All groups share one centre, and each spreads out both ways along 9 directions, with some noise.
Known rows, each followed by its group:
[ -5 -19 -26  30 -29  15  -2  44 -15  12  29  35  36  21] : (0)
[-68 -19 -13 -33   0  71 -23   3  41 -26  -4 -35 -13  10] : (2)
[ -5 -25 -26   8 -21 -22 -38 -11 -25   0  19   3 -12   5] : (1)
[  2 -23 -26  -1 -25  36  15  15  22   2  10   2  29   7] : (0)
[-30  -6 -37 -17 -50  44   8   9  -3 -22  11  -3   8  33] : (3)
[-22 -46 -23 -15  18  77   8   2  26   2 -27 -39  19 -30] : (0)
[-27   2 -10 -16 -13 -25   0  26 -16  19   2  32 -14 -17] : (2)
[ 26  14  12   1 -16  -1  24  16  19  21  -8  20 -20  -2] : (1)
[ -9 -33 -28  15  24  17  -1  11 -26   5   3  10  -4  28] : (3)
[-30   4  -9  -6 -31  20 -10  28  15   2  -1 -16  21  13] : (1)
[  2 -37 -11   6 -18 -14  -6  12  26  29  20 -14  38 -24] : (1)
[-23  10  -4   5  -3  23  21   5  28 -32   7  15  26   5] : (2)
[ 42  11   3  42 -28 -63 -11  36 -36  46  14  37  -5  27] : (0)
[-15  -7 -16  21  20  18  14  39  -1  -5   4  47  -1  -5] : (0)
[-20 -42 -30 -11 -29 -24  -8 -15  34  -9 -24  11 -43  11] : (0)
[  4  -4 -18 -12 -12 -11  -7 -19   4  -2  27   7 -28   7] : (2)
[ -8 -16   0 -12 -11   6  -4  29  -6  31  -5  20 -18   5] : (2)
[  9   1 -31  25   3  -6  -6  21   3  11  -4  18 -15  15] : (3)
[ -5   2  11 -21 -15 -11  10 -10   2   6  -6  -8 -11  -9] : (3)
[-51 -13 -37  16 -48 -23 -26 -19  37 -51  18 -12  21 -29] : (2)
[-21  14   9  -4 -39 -24 -15  23 -12   8  14  11   4   3] : (2)
[-47 -32   1 -11 -31  53 -38  27  35  11 -23 -32  -9  -3] : (2)
[-14  47 -12  29  37 -38 -10  -1 -22 -31  34  22 -39  16] : (0)
[  4  -7  -4  11   0  -7 -13 -23  -4 -22  33  -3  -2  -8] : (1)
[ 33 -32  -8  -1  57 -16  63  12  64  39 -10  37  -2 -11] : (1)
[ 23  -6  11  16  18 -73 -11   9  24  40 -34  20 -46 -60] : (3)
[-44  14 -28  -4 -37  15 -44  -5 -17 -32  17 -28  47  28] : (1)
[ 28 -11  13  37 -25 -12   3   9  29   7  22  29  -9   0] : (3)
[ -5 -29 -10 -21  13  54  15  16   1   6  15  21  25  22] : (3)
[  5  -6 -13 -28 -17  -7   9  12  26  25  10  14  23  17] : (1)
[-16 -73 -22 -32 -39  41  16   4  70  15 -58  -8  -7 -42] : (0)
[ -5  -5  -8  18 -18   7   2   0  28 -20  15  12 -10  10] : (3)
[ -1 -19   2   5 -11  15   8  22  22  22  11  -8  -9 -12] : (1)
[-15   7 -25  -8  61  32  36  15 -10  -4  -8   6  16   7] : (2)
[-39  -3 -39   2  15  15  -4  17  -3  -8 -35 -13   6  -5] : (3)
[-43  -4   7  14   1  32 -22  28  -4  -8   2 -13  61   1] : (0)
[ 38  22  19  -3 -34 -14  25  -4  70  -8  25  41 -43  -7] : (3)
[-17  33 -16  31  28  32  13  -2 -12 -51 -22   5  12  16] : (1)
[ 13  -9  -8  -1 -26 -21  12 -10  41  -4   3  21 -29 -22] : (2)
[-50 -23  20   8 -42  63 -23  43  42 -15 -21   4   6  24] : (2)
[  2 -35 -22   5  21  40   2   4 -31  10   7  -7  30  57] : (0)
[-41 -32 -31  -9 -57  15 -47 -26  -4 -52  20  17  69 -23] : (1)
[  2  -5 -29  -4 -27  -4 -26   9  19   4  28  15 -19   5] : (3)
[-25 -25   4  11  -6  18  11  30  24  -2 -28  40  19  18] : (0)

New rows, each followed by its group:
[ 27  37  30  46   4  43   2  22 -52  -8  20 -20 -45  24] : (1)
[-18 -23  -2  -1   4  29  -8  44 -32  26  -1  23   4  33] : (2)
[ -9  -8   9 -36  20  -5  16   9  18  27 -34   7  -2 -38] : (3)
[-21   8  -1  42  -5  21 -11  18 -22 -33  18  11  34  57] : (2)
[  9  29 -12 -26 -26 -17  23  34  35  30 -30  25  16  32] : (1)
[-20  19  18  24 -26 -46   8  31  37 -12 -19  64 -10  10] : (0)
[  8   4  25 -30 -32 -21  -7 -25  31   1  -9 -25   0  17] : (0)
[  5   5  -6 -47 -32   3  -2  -6 -18  18  21  -8  -9  15] : (3)
[-26 -23 -18  27   2  -4 -16   8 -45   7 -18 -31  23   8] : (3)
[  3 -24 -25   8 -22 -10  -4 -15  19 -12  15  14 -18   0] : (2)
[ 18 -34 -15  43  42 -20  -8 -42 -24 -30  31  12 -17 -29] : (1)
[-11  29   3  -8 -50 -11 -16  17  12   5  -2 -14 -37   5] : (1)
[ 46  -7  42  26  22 -31   0  37 -37  63 -32  41  -8  27] : (0)
[-21 -15   9 -26  10 -29   2  -7 -37  28 -46 -32  -6 -30] : (3)
[ -3 -17 -48  13  -9   9   3   4   3  -4  13   2 -12   1] : (0)
[-29  23 -55 -39 -18   4 -27   3  -7  -4   8 -20 -15  23] : (3)
[ 37  21   9  34  16  23  30  -3 -18 -37 -23  62 -31  -3] : (1)
[ -3  -4 -17 -24  -2  33   1   0  30 -15  42  23  -5  20] : (3)
[-42  17   0   6   7  31  -1  23  20 -30  -8 -11  20  11] : (2)
[  2   5 -51  28 -51  18 -13  36  10  -5  13  16  -1  29] : (3)
[-25  -7   9 -14  -8 -11 -19 -22  18 -19  28 -24   2 -16] : (3)
[ 17  -1  66 -30  -1 -16  17   2  48  23 -54  26 -24  -4] : (0)
[-14   4   1 -31  28  17  -1   5  28   5   6  -3  19 -17] : (3)
[-13 -10  -6  43   3 -27  -4 -13   1 -26  -5 -14 -20  -4] : (3)
[ 15 -16 -13  32  46 -11   5 -32   0 -25  29  -4   4 -19] : (1)
[-20 -21 -46  10  34  17 -21  12 -17  -1   7   7  -5  22] : (3)
[ -1   0 -15 -11 -67  15 -14  11 -33  15  32 -25  26  34] : (3)
[ 33  11  39  -7 -42 -35  24 -16  63  -2  19  25 -41 -29] : (3)
[-31  20 -44  29 -43  55  53  42  41 -38 -56  24  -3  13] : (3)
[ 21  19 -30  13 -67 -11 -20  43  39  26  -2  20  -3  -7] : (3)
[-11  -7   3 -13 -10  24   0   0  27  -3  -6 -27   7 -26] : (0)
[ 23 -19 -40 -10   4  25   8 -23   4  -2  20 -29 -20  10] : (0)
[-37 -23  -2  21  39   5 -31   5 -38   5  -2 -53  66  -6] : (3)
[-22  11 -35   5  -9 -14 -16  -4   4 -16   0  -8 -27   4] : (3)
[  8  14   2 -39 -29  22  18  30  15  34  13   7 -19  50] : (1)
[ 25 -12 -47  27 -18  12  12  26 -19  12   5  46 -43  52] : (3)
[-32 -19 -18   4  10  35  -6  18  13  -3 -12 -15  18  -1] : (2)
[-15 -18 -13  20 -37 -29 -19  19  11  14 -24   2   7   1] : (0)
[  3 -18   1  -5  -8  -9  15  -1  52   3  11   3  21 -33] : (1)
[ -1  11  -6  30  16 -17   5   0  15  -9  -9 -10 -16 -18] : (1)
[-53  12 -21 -31  40  -6 -50  17  48   9 -21 -26  39 -63] : (3)
[  2 -11 -30  28  22 -22  12  12  12   4 -46  14 -36  -4] : (0)
[  3 -33 -20   7 -36 -13 -37   9 -11  18  30   7  -6  10] : (3)
[ 41  13   0  39  -2 -26  18  23  -4  23 -38  39   5  -7] : (1)
[-24 -23 -26  29  13   8  -7  27 -19   0  -1  29   9  19] : (0)
[-33  -4 -29 -36 -42   1 -18  15  16   5  -4   4 -18  23] : (1)
[-29  33  -1  42 -52  36 -30  30 -36 -29 -31  -7  -2  -4] : (1)
[-22  72  30 -15 -15 -47  -4  20 -15  -2  14  13 -20  12] : (2)
[ 33  -9  -2   6 -59   1  -1  15   4  24  29  24  -6  22] : (3)
[ 21 -34 -22  35 -16  -3 -12   0  -6   5  11  11   3  18] : (2)
[-36 -24 -39  23 -16  43 -21  15  17 -29  25  -8  30  18] : (3)
[ 14  -7 -37  17  -6  12   9   8   5   4   0 -23   7  -8] : (0)
[ 35  58   4  24  36 -16 -14  12  22   8  35 -13  29  12] : (3)
[-22   6   5 -62 -47  11  10 -14  74 -20  37   0  32  -6] : (1)
[ -1 -12 -12 -14  29  32  24  12   2   9   2  18  -1   7] : (2)
[-10 -43 -10  18 -49  35 -26  23  30   8  -6 -14  36  -7] : (2)
[ 18 -40 -24 -41   2  -2  15  -6  20  24  34  43  24  27] : (1)
[-15   1 -33  -4  -3  33  12  29  18  -3 -12  12   9  10] : (3)
